There are 10 hidden switches. A switch that is on adds its own fixed numbers to the row, and there is some noise. The rows also spread widely along 12 directions, which tell nothing about the answers.
(in the rows, 128 means zero)
Known rows, each followed by its switches (1 for on, 0 for off):
[142 159  62 102 101 117 113 120 164 135 134 118 150  99 151  94  81 135
 147 165 165 110 113  88  95] => 0 1 1 1 1 0 0 0 0 1
[143 114 122 148 106 163 186 179 154 120 139 142 104 123  68 133 116 144
 110 124 174 155 113 103 111] => 0 0 1 1 1 0 0 0 1 0
[145 140  85 142 117 157 127 195 166 159 166 122 179 101  50 147 150 132
 163 142 177 132 109 139  71] => 1 1 0 0 1 0 1 1 1 0
[145 112 148 175 111 159 102 155 131 108 146 135 122 142 136 133 115  93
  71  93 150 108  76 203 114] => 0 1 1 0 1 0 0 0 0 1
[ 88 120 153 147  93  95 146  99  92 163 100 102 133  84  95 138 102 118
 180 173 106  97 188 123 124] => 0 1 0 1 0 0 0 1 0 0
[143 126 116 160 109 114 118 117 174 118 139 112 131  89 127 134  52 111
 188 163 154 133 154 101  96] => 1 1 1 0 1 0 0 1 0 0
[103  94 150 190 119 140 104 134 135 117 145 107 122 116 142 160  61 106
 168 153  97 140 137 151 129] => 0 1 1 1 1 0 0 0 0 1
[122 120 154 127  95 147 180 153 124 152 111 126 119 120  66 133 130 132
 122 123 154 112 122 107 104] => 1 1 0 0 0 1 0 0 1 0
[104 115 139 141 125 134 122 158 107 141 129 136 143 107 115 166 154 110
 100 130 121 134 101 116 131] => 1 0 1 0 1 0 1 0 0 0
[178 167  73 101  98 131  90 156 180 116 173  93 176 110 112 124  86 207
 172 111 157 132 147 123  76] => 0 0 0 1 1 0 0 1 0 1
[128 117 147 141 104 189 125 160 136 118 149  97 129 143 143 140  66 144
 142 101  94 120 103 139 103] => 0 1 1 1 0 1 0 1 0 1
[193 136 108 103 107 116  70 165 157  99 188 126 127 146 176 150  93 174
 100  69 136 130 114  84 137] => 1 1 1 0 0 0 0 0 0 0
[150 138 140  92 169 132  93 102 116 126 157 125 148 136 113 159 109 177
 126  89 119 132 116 139  88] => 1 0 1 0 1 0 0 0 0 1
[111 116 146 128 144 169 140  97 113 103 124 110 104 129 153 145  86  50
 110 157  81 100  92 136 134] => 1 1 1 0 1 0 0 1 0 0
[146 128 167 134 150 156  90 128 135 105 155 102 146 128 124 171  99 124
 134  98 104 136 118 159  99] => 1 0 1 0 1 1 0 1 0 1
[113 125 166 201 115 118  84 171 114 183 172 158 128 125 145 148 145 110
 160  93 128 139 111 151 113] => 0 0 1 1 0 1 0 0 1 0
[151 152 134 120 153 133  68 114 128 107 151  95 171 106 105 154 109 119
 151 138 116 118 140 192  98] => 1 0 1 1 0 0 0 1 0 1
[104 125 102 146 105 139 127 147 119 118 155 124 130 113 126 122 127 115
 118 144 108 136 114 147 125] => 1 0 1 0 1 0 1 0 0 0
[144 154  92 124 121 127 108 130 120 143 181 117 157 116  83 131 117 171
 150 122 132 111 150 172  92] => 0 1 0 1 1 0 0 1 1 0
[173 168 150 109  84  93 134  89 142  98 127  88 125  98  80 109 101 106
 129 149 151 103 183 173 104] => 0 0 1 0 1 1 1 1 1 1
[102  96 127 171 121 128 119 121 130 106 154 127 104 111 133 138  72 141
 140 132  79 159 157 124 157] => 0 0 0 0 0 0 0 1 1 1
[126 153 122 111 115 126 141  83 112 129 167 118  83 131 134  86 112  64
 131 156 102 102 120 155 119] => 1 1 1 0 1 1 0 0 1 0
[148 131  99 117 103 108 119 140 118 139 173 135 125 111  96 116 158 129
  97 115 132 123 130 130 139] => 0 1 0 0 1 0 0 1 0 1
[148 134  79 180 122  96  76 118 141 138 205 157 118 104 140  90  85 127
 165 122 144 145 142 154 101] => 1 1 1 1 0 0 0 1 0 0
[136 121 113 154 154 159  76 113 161  57 164  93 144 131 151 155  68 107
 132 146 107 145 119 201 111] => 1 0 0 0 1 0 1 0 0 0
[144 130 187 155  76 117 139 149  89 160 136 124 126 116  56 135 138 135
 118  95 136  99 154 188 107] => 0 1 1 1 0 1 1 1 1 1
[150 109  94 138 115 135 172 120 157  72 142 145 101  94  53  85  84 155
  87 134 164 176 149 115 114] => 1 0 1 1 0 1 0 1 0 1
[119 126 121 143 101 129 135 138 115 156 162 127 113 123 122 106 144 101
 138 125 114 118 126 137 123] => 0 1 0 0 0 1 0 1 0 0
[128  82 179 172 109 125 164 149 129 108 128 125  81  98  75 157 118  71
 133 154 114 166 155  98 167] => 1 0 1 1 0 0 0 1 0 1

New rows. What belongs after each?
[138 128 117 116 133 187 135 160 152 104 169 106 127 146  96 119 134 124
 121 116 124 149  91 161 103] => 1 0 0 0 0 1 0 0 0 1
[108 127 130 147 118 153 107 153 109 145 141 111 157 121  99 148 100 164
 147 130 113 114 128 173 106] => 0 1 1 1 0 0 0 0 1 1
[ 97 109 138 148 173 151 122 116  83 161 160 161 126 126 100 159 152  92
 105 122  93 120  91 156 123] => 1 1 0 0 1 0 0 1 1 0
[108  96 136 136 117 186 194 147 129 104 137 107  85 126  74 119 118  95
 131 149  87 151 119 124 142] => 1 0 0 0 0 0 0 1 0 1
[146 131 121 109 151 142 148 127 122 154 174 154  95 140  96 122 137 113
 126 120 134 135  98 109 114] => 1 1 1 0 0 0 0 0 1 0
[169 102 147 148  91 127 121 152 138  84 181 118 102 122  99 148  91 135
  95 101 117 154 148 131 142] => 1 1 1 1 1 1 1 1 0 1
[136 121 150 173 106  99  99 142 124 156 160 125 132 115 107 138 112 144
 178 114 146 127 163 165 102] => 0 1 1 0 0 0 0 0 0 0
[127 108 157 139 180 164 124 139 121 140 161 161 120 140 113 165 136 118
 104  96 128 163  76 117 100] => 1 0 1 1 1 1 0 0 0 0
[136 128 148  96 124 168 186  99 122  83 101 111 111 131  83 125  75 160
  85 119 139 119 125 128  87] => 1 0 1 1 1 1 0 0 0 0
[104 109  99 149 100 136 128 177 124 131 164 139 130 111 117 151 119 152
 117 131 114 142 120  92 142] => 1 1 1 0 1 0 0 0 1 0
[160 163 169 120 108 138  79 118 117 141 129  89 153 136 155 144 103  98
 139 102 122  58 105 189  90] => 0 1 1 0 1 0 0 1 0 1
[147  90 198 172  89 123 137 158 102 143 154 154  80 149 130 176 100 155
  97  42 114 119 132 104 146] => 0 1 0 0 1 0 0 1 1 0
[169 134 154 138 108 135 119 130 131  83 154 107 131 123  80 151  94 135
  95 106 145 112 151 185 103] => 1 1 1 0 1 1 0 1 1 0
[ 94 110 145 136 115 176 120 105 126  99 114  93 121 125 182 134  36  97
 129 144  58 108 101 130 121] => 1 1 1 0 0 1 1 1 0 1
[158 145 226 157 108 121  22 154 104 152 171 105 147 154 198 206 118  67
 128  74  87  80  91 186 130] => 1 1 1 1 1 1 1 0 1 1
[165 120 195 109 172 118  93  90 103  94 171 111 112 140 111 206 107 114
 105 104  81 128 157 146 144] => 1 1 1 0 1 1 0 1 1 0
[125 149  59 111 107 105 113  95 154  87  98 105 177  74 114 113  57 173
 117 176 172 104 156 126  87] => 1 1 1 0 1 0 0 0 0 0
[187 167 109  79 128 140 131 141 143 131 197 132 110 146 105 106 149 136
 124  95 157 139 100 121  87] => 1 0 1 1 1 1 0 0 0 0
[173 122 178 172  78 113  98 161 130  86 153 103 123 114  94 159 122 110
 105 103 140 124 163 195 143] => 0 0 1 1 1 0 0 1 0 1
[ 98 120 133 157 142 163  80 149 120 152 148 127 167 120 162 161 104 122
 147 113  96 120  90 136  97] => 1 1 1 0 0 1 0 1 0 0
[151 150 113 168 116 126  84 106 196 113 156 112 130 114 175  94  54 100
 184 142 161 141 119 154  73] => 0 0 1 0 1 1 0 0 0 1
[149 149  84 138  66 112 122 154 160 149 187 108 128 106 117  84 120 130
 177 130 143 130 144 125 101] => 0 1 0 0 1 1 0 1 0 1
[166 140 173  92 156 131 110 104 107 125 115 121 146 124  95 159 140 114
  83 104 132 106 115 159 110] => 0 0 1 0 0 0 1 1 0 1
[111 125  92  95 131 196 139 178 144 130 144 121 142 147 157 146  87 200
 135  97 100 143  72  52 100] => 1 0 1 0 0 0 0 0 0 0
[168 147 122 117 114 137 115 147 167 136 170 111 131 129 131 148 110 116
 146 120 140 123 117 106 102] => 0 1 0 0 1 1 1 1 1 0
[131 171 138  95 137 103 104 119  78 239 185 164 139 143 103  96 198 161
 145  63 127 110  96 155  74] => 0 0 0 0 0 1 1 0 1 1
[152 169 120 133 141 138 126  87 129 161 176 133 124 129  87  87  94 155
 184 102 144 119 128 196  44] => 0 0 1 0 1 0 0 1 1 1
[107 128  78 109 132 206 159 155 130 106 140 123 127 127 113 110 132 114
  80 138 106 134  62 127 120] => 0 0 1 0 1 0 0 1 0 1
[142 116 136 173 132 132 110 112 137 126 167 129 105 126 140 135  89  89
 147 130 123 126 126 159 115] => 0 1 0 1 1 0 0 1 0 0
[141 129 114 160 124 132 118 119 156 119 155 141 129 109 116 125  68 141
 134 120 154 134 127 128  85] => 1 1 1 0 1 1 0 1 1 0
[102 128  81 112 136 122 142  74 103 118 183 131  86 116 129  91 104 102
 129 176  65 135 153 124 160] => 0 1 0 1 0 1 0 1 1 0
[117 105 132 168 124 152 123 161 148 136 147 124 128 123 114 158  95 126
 159 138 128 137 119 121 117] => 1 1 0 0 0 0 0 0 1 0
[148 120 136  80 134 169 160 117 122 120 142 118  99 146 111 138 103 132
  97 102  99 114  92  91 123] => 1 1 0 0 1 0 0 1 0 1
[158 144 109 101 138 138 159 114 129 118 151 141 110 117  67 109 127 128
 105 129 142 136 125 130 107] => 1 0 1 0 0 0 1 1 1 0
[145 151  88 136 105 128  92  92 130  75 145 128 130 118 143  91  84 125
  58 112 132  98 119 204 124] => 0 0 0 0 1 0 0 1 1 1
[151 134 136 125 100 122 141 161 116 145 158 120 120 118  69 146 142 138
 133 118 133 117 154 132 130] => 0 1 1 0 0 0 0 1 1 0
[170 111 221 146 112 149 145 137 114 101 145 121  84 162 109 161 108 126
  89  64 132 127 125 175 111] => 0 0 1 1 1 1 1 0 0 0
[168 115 148  91 160 183 172 138 110 114 178 140  80 163  65 149 148 100
  70 102 105 136  88 132 136] => 1 1 1 0 0 0 1 1 1 0
[184 156 119  75 129 133 153  52 127  90 140 105  96 134 114  97  60 124
 106 134 132  96 140 155  91] => 0 1 1 1 1 0 1 1 0 0
[147 118 139 154  96 159 136 155 147 103 173 119  78 140 155 117  90  93
 139 109 100 140 111 120 137] => 1 0 1 0 0 0 0 1 0 0
[107 115 138 108 120 154 161 112  88 145 157 140  58 151 172 123 106  83
 101 125  44 113  93  75 171] => 0 1 1 0 0 0 1 1 1 0
[159 100 133 172 131 158 127 151 166 121 188 153  90 148 115 117  96 106
 113 105 151 166  92 152 114] => 0 1 0 1 0 1 1 0 1 1
[119 149  93 107  79  89 139  91 131 106 128  78 139  74  90  99 100 128
 160 191 108 117 199 139 131] => 0 0 0 0 1 0 1 1 0 1
[116 163 104 153 133 152  27 175 129 149 165 101 221 112 158 163 126 150
 180 107 112 104 100 195  75] => 1 0 1 0 0 0 0 1 0 0
[127 141 107 143 122 142 122 148 124 147 161 128 146 105  91 120 127 132
 158 132 130 136 126 156  89] => 1 0 1 1 0 0 1 1 0 0
[139 127 127 143 140 170  95 164 132 129 184 120 150 131 106 158 118 129
 124 116 103 143 105 168 115] => 0 1 1 1 0 1 1 1 1 1
[111 132 106 132 123 149  87 129 144  98 142  92 141 109 187 143 102  35
 128 184  85 110 101 123 155] => 1 1 0 1 0 1 0 1 0 0
[153 152 107 125 110 105  87 130 129 120 171 106 153  98  91 120 160  88
 113 146 144 114 144 187 119] => 0 1 1 0 1 1 0 1 0 1
[109 120 113 172 112 152 161 123 155 103 113 107 147  82  49 115  69 126
 156 179 159 132 161 173  78] => 1 1 1 0 0 1 0 1 1 0
[134 130 101 154 149 136 133 102 174  94 120 107 137  94  82 122  89  68
 152 217 174 130 144 175 104] => 0 1 1 0 0 0 0 0 1 0
[122 122 135 131 133 152 135  88 118  76 157  72 113 126  96 139  58 115
 168 174  84 123 168 202 112] => 1 1 1 1 1 0 0 0 0 0
[125  99 215 187 127 137  99 139 104 123 135 110 137 137  99 207  97 132
 132  91 115 106 144 201 114] => 1 1 0 0 1 0 0 0 1 0
[157 117 129 104 187 151  97  80 130  79 152 122 124 130 118 153  81 113
  92 129 107 135 115 150 124] => 1 1 1 0 0 0 0 1 0 1
[139 128 119 145  73 154 144 158 127 100 171 121  84 137 121 107 118 104
  92 115  99 124 117 149 159] => 0 0 0 1 1 0 0 1 1 1
[156 134  89 133 104 115  84 152 166 125 156 131 153 110 151 130 101 137
 115 125 161 130 106 112 110] => 0 1 1 0 1 0 1 0 0 1
[115  99 148 158 138 173 166 130 148  78  95 120 114 109  94 166  93  69
  92 165 129 134 108 125 136] => 1 0 0 0 1 0 0 1 1 0
[133 114 100 118 123 133 150 129 135 114 153 133 107 121 104 115  97 149
 119 131 136 144 131  99 121] => 1 1 1 0 0 0 0 0 0 0
[123 139  54 132 118 111 131 142 166 146 126 130 172  74  85 105 115 152
 162 185 195 140 143 102  85] => 0 1 1 0 0 0 0 0 0 0
[113  96 184 209  89 132 114 118 132 106 133 108 105 113 145 137  47  79
 146 140 113 127 137 181 114] => 1 1 1 1 1 1 1 0 0 1
[134 125  78 126  89 156 181 164 152 141 128 153 108 115  96  76 122 126
  94 138 181 129  81  87 110] => 0 1 1 1 0 0 0 0 0 1
[147 109 169 152 153 142 108 127 109 119 193 129  99 144 116 179 100 113
 136  99  79 138 131 151 137] => 1 1 1 0 1 0 0 1 1 0
[124  92 183 180 110  91 142 111 102 114 120 147  94 100  85 166  97  97
  98 144 141 124 166 131 152] => 1 1 1 1 1 0 0 0 1 0
[109 150 141 116 138 179 116 131 114 126 145  96 150 138 137 142 112 117
 147 126  97 107  92 173  81] => 1 0 1 1 1 1 0 0 0 0
[ 96  94 117 176 104 157 151 135 135 100 130 125 109 110 107 120  46 136
 132 159 110 143 134 131 130] => 1 1 1 1 0 0 0 0 1 1
[154 169  62  81  90 109 102 105 115  96 197 113 116 121 145  76 119 128
  90 122 102 103 135 142 132] => 1 1 1 0 1 1 0 1 0 0
[161 150 115  81 147 122 122 114 127 148 141 146 131 122 134 135 117 160
 123 103 140 126 115  63 105] => 0 0 1 1 0 0 0 1 0 0
[133 125 148 139 120 164 132 134 144  95 137  93 118 119 110 146  72 107
 156 143  96 132 133 142 126] => 1 0 1 0 0 0 0 1 1 1
[112 129 172 163 173 126  83 100  87 195 140 142 149 123 122 155 157  70
 154 118 121  91  99 196  91] => 0 1 0 0 0 0 0 1 0 0
[104  93 173 194 115 126 150 130 116 133 106 156 109 103  98 160 107 101
 106 119 136 129 128 120 129] => 1 0 0 0 1 0 0 1 1 0
[124 137 135 118 148 126 154  71 100 151 130 156  91 115 104  84 125  79
 116 133 122 117 103 137 107] => 1 0 1 0 0 0 0 1 0 1
[118  59 244 242 144 168 108 164 108 137 148 151 105 161 134 227  59 146
 134  53 106 144 112 173 114] => 0 1 1 1 1 0 0 0 1 0
[169 145 131 125 136 118  88 131 137 162 181 148 113 143 144 124 129 105
 135 100 143 121  95 133 116] => 0 1 1 0 0 0 0 0 1 1
[ 90 133 137 132 119 131 129  89 101 172  93 127 159 103 126 113  71 174
 150 113 121  91 126 132  64] => 0 1 1 0 0 1 0 1 0 1
[164 134 146 116  70 140 152 152 163 115 169  68  92 135 121 114  84  99
 191 156 111 137 156 119 125] => 0 1 1 1 0 1 1 0 0 1
[142 145  86 110  89 111 134 153 124 171 168 139 158 105  78 111 113 245
 152  76 158 130 149  88  59] => 1 1 1 0 1 1 0 1 0 0
[152 105 180 149 140 128 105 145  88 123 202 160  82 155 119 146 187  84
  62  55  95 145 104 170 161] => 1 0 0 0 0 1 0 1 0 0
[110 115 200 129 182 133 138  78  47 178 144 152 125 140  74 168 130 191
 131  58  86 124 138 181  75] => 0 0 1 0 1 0 1 1 0 0
[146 126 101 154 109 125  94 131 174  52 155 108 138 104 141 128  75 115
 101 148 145 153 136 156 122] => 1 0 1 0 1 1 1 0 0 0
[153 138 118 144 144 124 141  66 125 117 138 150 109 112  91 104  73 128
 106 131 164 110 136 170  86] => 0 1 1 1 1 0 0 1 1 0
